The first 8 rows are patterns. Each new row is the sum of 2 different patterns, raised or lowered, with some noise. Before adding, each is slid sideways (what falls off one end comes back at the other) and multiplied by a number that may be negative. Names go in the order of the patterns.
In the rows, 128 means zero.
Some rows, each with the names of its patterns after it:
[146 140 169 185 141 130 127  93 136 136 144 107 125 111 137 132 129 131
 138 120 167 140 118 130 113 134 156 133 161 131 140 120 126 149 127 100
 109  88 102 112 120 133 142 145 103  71] : G
[146 132 131 129  71 185 121 179 123 146 126 143 185 185 120 137 148 124
 139  91 129 139 133 125 128 122 137 103 116 121 134 127 182 158 132 111
 179 167  77 120 132 134 130 123 129 125] : V
[110 122 122 134 120 131 119 127 120 143 123 117 135  74 121 111 144 127
 145 124 149 135 116 101 127 135 145 133 116 119 131 151 133 113  87 166
 127 129 120 102  80 143 142 185 105 147] : Q
[119 122 126 101 131 139 132 150 136 143  85 117 110 125 149 131 150 134
 153 126 128 137 135 122 126 122 129 185 128 104 141 143 185 129 137 133
 112 185 123 133  96 122 123 146 150 136] : X
[143 132 134 130  71 185 127 133 114 164 131 111  88 136 118 155 134 103
 127 152 143 154  96 135 139 127 132 123 147 130 111 105 138 138 139 128
 123 136 109 124 145 103 138 122 113 141] : C
[141 137 135 116 123 103 155 132 145  90 143 117 112 143 124 110 118 142
 125 105 101 112 131 137 125 153 132 178 111 120 147 110  71 136 145 132
 152 131 174 133 154 121 134 101 128 140] : W
[124 130 146 135 121 137 148 133 102 119 129 119 143 136 128 120 121 156
  93 126 103 149 139  94 151 118 134 130 138 123 136 128 129 150 134 118
 129 112 132 101 117 114 185 185 140 128] : Z
[119 155 118 103  96 141 131 129 139 134 144 121 112 119 154 128 183 144
 121 115  86 136 110 108  94 109 111 141 127 114 124 132 108  94 151 106
 121 122 112 117 123 113 131 139 132 133] : U

New rows, each followed by the names of its patterns:
[138 141 148 163 157 171 150 154 112 124 143 141 129 170 138 146 149 130
 109 155 175 189 136 167 130 140 146 157 150 133 168 151 160 144 138 167
 137 126 141 138 151 152 154 149 159 139] : Q Z
[112  95 105  99 117 128  70  91  90 112 104 104  94  85  69 104 110  80
 111  96 109 112 109 105 108 104  70 138 114 112  97 124 105  70  67 107
 105 100  91 108 106 117 112 120  87 107] : V C
[175 117 143 146 153 164 165 150 138 121 152 130 171 141 152 140 150 141
 153 145 152 137 140 150 146 179 156 155 146 149 141 126 111 136 152 164
 145 134 133 145 149 142 142 142 145 154] : Q Z
[108 116 102 105 129 101 117  79  94 109  96 114 116  96  82  89 121  72
  78  82 133 130  60 117  88  96  95  96  99 115 105  82 117  68  78 104
  92 129  69  99 100 169 160 121  91  93] : Z U
[ 86 135 107 136 106  80  85 125 105 102 114 109 181 113  91 123 129 158
 120 116 135 112 163 107 119  58  92 109 139 100  97 142 117 111  91 116
 129 117 134 109 125  82 108 139  77 137] : V X
[132 117 132  45  73 123 139 106 110  97  98 114  92 103 121 142  99 111
  78  88 111 123 152 113 104 158 140 149 110  93 142 105 126 104 125 131
 100 125 117 117 106 116 126 123 123 100] : Z U
[114  97  90 126  84  90 102  95  91 109 119  65 107  97  96 129  77  99
  84  93  75  89  82  74  47 103 107 108  83  86 105  82  82  76  99 105
 102  68 102  56  82  95 104 102  73 104] : V U
[103  83  88  85  76  77  92 105  96 101  92  77  83  80  90  86  96 113
  98 103  70  84  97  75  83  87  88  81  89  89  89  92  78  61  94  99
  91  80  75  95  93  60  68  58  91  90] : X Z
[129  82  85  90  50  68  74 108  78  77  98  96  38  74  98 108 130  86
  98 107 121 108 142  46  97  74 100  77 113 114  36  79 102  92  94 105
  91 128  89  75  85  88 100  70  96 130] : V U
[102 107  79 134 124 132  96 120  66 105 122 131 155 114 126 138 152 130
 154 109 125 123 122 106 137 138  93 141 133 122 128 120 119 134 119 105
 105 110 130 108 111 139 145 108 125 134] : Q U
[128  91 129 118  92 112 137 115 136 115  96 131  96 109 110 114 124  81
 112 131 177 194 149 133 123 118 121 110 135 174 119 113  66  66 110 111
 131 155 115 106 100 157  95 132  95 131] : G Z
[160 111 135 152 130 137 127 156 130 154 148 132 140 108 179 128 172 145
 162 143 146 171 176 122 142 130 141 150 107 147 171 138 129 137 124 143
 101 128 123 146 135 186 158 136 123 167] : V W
[164 164 128 164 150 152 154 155 132 140 146 174 123 148 121 159 143 133
 166 146 131 155 148 134 160 144 138 159 158 136 135 121 140 127 143 135
 204 193 180 137 139 158 151 123 144 162] : W Z
[116  92 147 133  93 141 106 102 120 114 114 167  63  99 103 115  90  83
 132 164 132 105  86 104 120 103  76 105 105 142  79 100  61  91 120 107
 148 116 145 120 132 118 125 101 104 138] : C U
[143 134 126  85 135 121 115 113 146 110 134 118 111 131  83 119 123 128
 112 147 119 162 109 100 133 115  76 141 135 145 151 135 117  84 134 117
 131 101 109 126 139 121 111 109 138 110] : W Z
[136 163 143  79 139 175 139 144  74 144 140 135 155  93 156 137 155 129
 152 132 130 132 142 151 129 159 149 114 143 119 124 136 184 152 158 143
  85 175 123 139 111 165 141 122 108 150] : X C
[ 98 104 135 115 104  97 104 111 119 109 131 105 115 101 148  97 120 126
 107 120 117 136 105 127 123 128 140 102 110 114  94 107  78 124 120 100
 120 155 113 100 117  94 122  83 116  71] : W Z
[ 93 122  67  99 114  97  93  98  98 111  62 103  94 116  89 147 145  95
  89 146 137  46  94 101 105 100  86  99 101 116 111 100 112  50 161  68
 124  89 117  98 114 147 150  93 105 110] : V Z
[167 160 150 169 156 129 122 161 196 128 129  95  87 133 138 128 169 131
 128 130 163 143 152 127 146 125 134 118 155 104 112 158 132 155 133 115
 133 108 134 127 155 144 113 140 161 157] : G Z
[141 133 143 148 157 112 113 150 124 101 142 147 143 144 129 155 150 149
 154 145 114 127 121 145 130 128 111 122 111 156 136 137 110 145 118 109
 153 120 121 124 134 127 118 111 124 139] : W U
[176 149 146 111 218 167 170 147 198 171 146 122 170 169 194 172 147 161
 184 180 194 140 161 189 167 180 153 179 182 143 150 173 173 173 168 159
 173 149 153 178 149 176 167 151 189 185] : C Z
[ 48  91  67  92 143  86  78  87  86 135  95  72  93  94 100  69 101 129
 100  94  85  83 100 103  85 118  94  66 113  77 101  89  83  90 107  76
  89 146  27  88  76 109  65  93  91 130] : C U
[145 148 166 147 136 147 145 144 126 161 151 148 153 140 143 131 139 145
 130 143 129 152 152 129 159 141 121 146 162 137 142 117 145 149 145 148
 120 139 144 148 142 141 163 161 146 150] : X Z
[102 105  95  77 101 141 115 118 113  95  91 103 122 110  64 126  85 113
  76  89 138  89 120  87  72 102 114 115 131 108  86  96  96 106 122 108
 118 111 108  55  54  92 104 112  98 107] : G Z
[115 138 167  78 135  83 132  90 138 141 173 120 153 113 115 126 129 117
 129 113 143 115 122 148 129 120  83 157 140 147 113 101  82 141 143 166
 124 147 102 142 117 137 134 121 108 124] : Q C
[ 98  82 122  90 102 112 109  74 103 102 129  96 107 108 104  89 124  94
 108 108  94  89 106  97  99 145  39 100  93 121  79 108 113 140 103 105
  73  99 123 112  89  89  82 127 109  99] : Q C
[143 116  97 114 105 112 124 124 112 120  96 130 102 146 112  99  90 131
 118 122 127 125 125 114 107 107 160 120 168 124 112 100  87 115 100 106
 101 103  99 122 115 111 118 118  93  88] : Q U
[103  90  91  88 112  95  83  88  96 105  97  86  95  66 105 112  76 102
  72 117 109 138  83  88  43 119  79 110 113 102  83 102  82 105  76  94
  73 135 141  96 139  99 109  93 100  77] : Q Z
[152 165 183 127 118 154 174 151 145 103 160 138 134 159  95 159 119 184
 175 180 122 127 138 147 147 137 176 160 146 122 130  93 122 191 171 201
 145 146 163 158 159 141 140 149 152 147] : X U
[156 152 153 154 150 132 149 137 149 167 169 142 143 145 158 129 140 140
 167 158 120 160 117 143 152 161 167 148 158 159 176 160 153 143 142 158
 138 142 153 193 167 165 152 149 157 163] : Z U
[129 130 135 127 115 114 128 134 146 151 113  87 152 111 122 111 137  99
 152 140 156 107 128 110 104 125 132 115 124 125 128 126 138  82 120 151
  75 111  74 139 120 136 135 103 136 114] : Q X
[ 88  81  76  91  77  89 110  88  89 100 102  77  75 120  93  96  89  79
  90  80  84  74 109 103  90  96 137  84  72  73  92  96  75  99  87 109
  87  97  89 106  90 125 100  95  88  80] : W U
[143 181 203 165 158 163 139 176 163 168 168 178 156 133 148 164 156 173
 177 159 148 153 172 131 152 159 180 176 134 170 152 156 160 158 157 166
 157 158 178 167 154 160 126 164 150 146] : X Z
[173 157 159 164 164 181 191 169 148 163 198 190 140 164 178 166 157 156
 183 164 209 178 164 157 105 204 151 184 143 165 152 182 200 190 157 173
 165 141 187 127 162 169 158 157 163 153] : V U
[118 163 161 180 151 140 171 191 176 169 127 161 145 152 123 164 174 143
 156 178 157 150 160 138 149 127 138 132 172 134 180 152 136 155 159 152
 167 159 135 172 152 146 173 166 166 155] : C W
[133 111  88  87  79 142 136  87  99  80  75  86 104 118 142  94  94  88
 119 110 111 113 106  96 121  93 113  92  89 101 102 110 101 128  64  86
 101 108  86 105 104 133 117 124 113 117] : G C
[ 85 130 161 177  93 114 112 113 137 134 101 127 133 134 134 116 125 123
 131  80 114 122 140 112 125 127 150 137 115  97 131 118 139 140  99 124
 122 135 137 122  90 163 125  88 157 100] : Q C
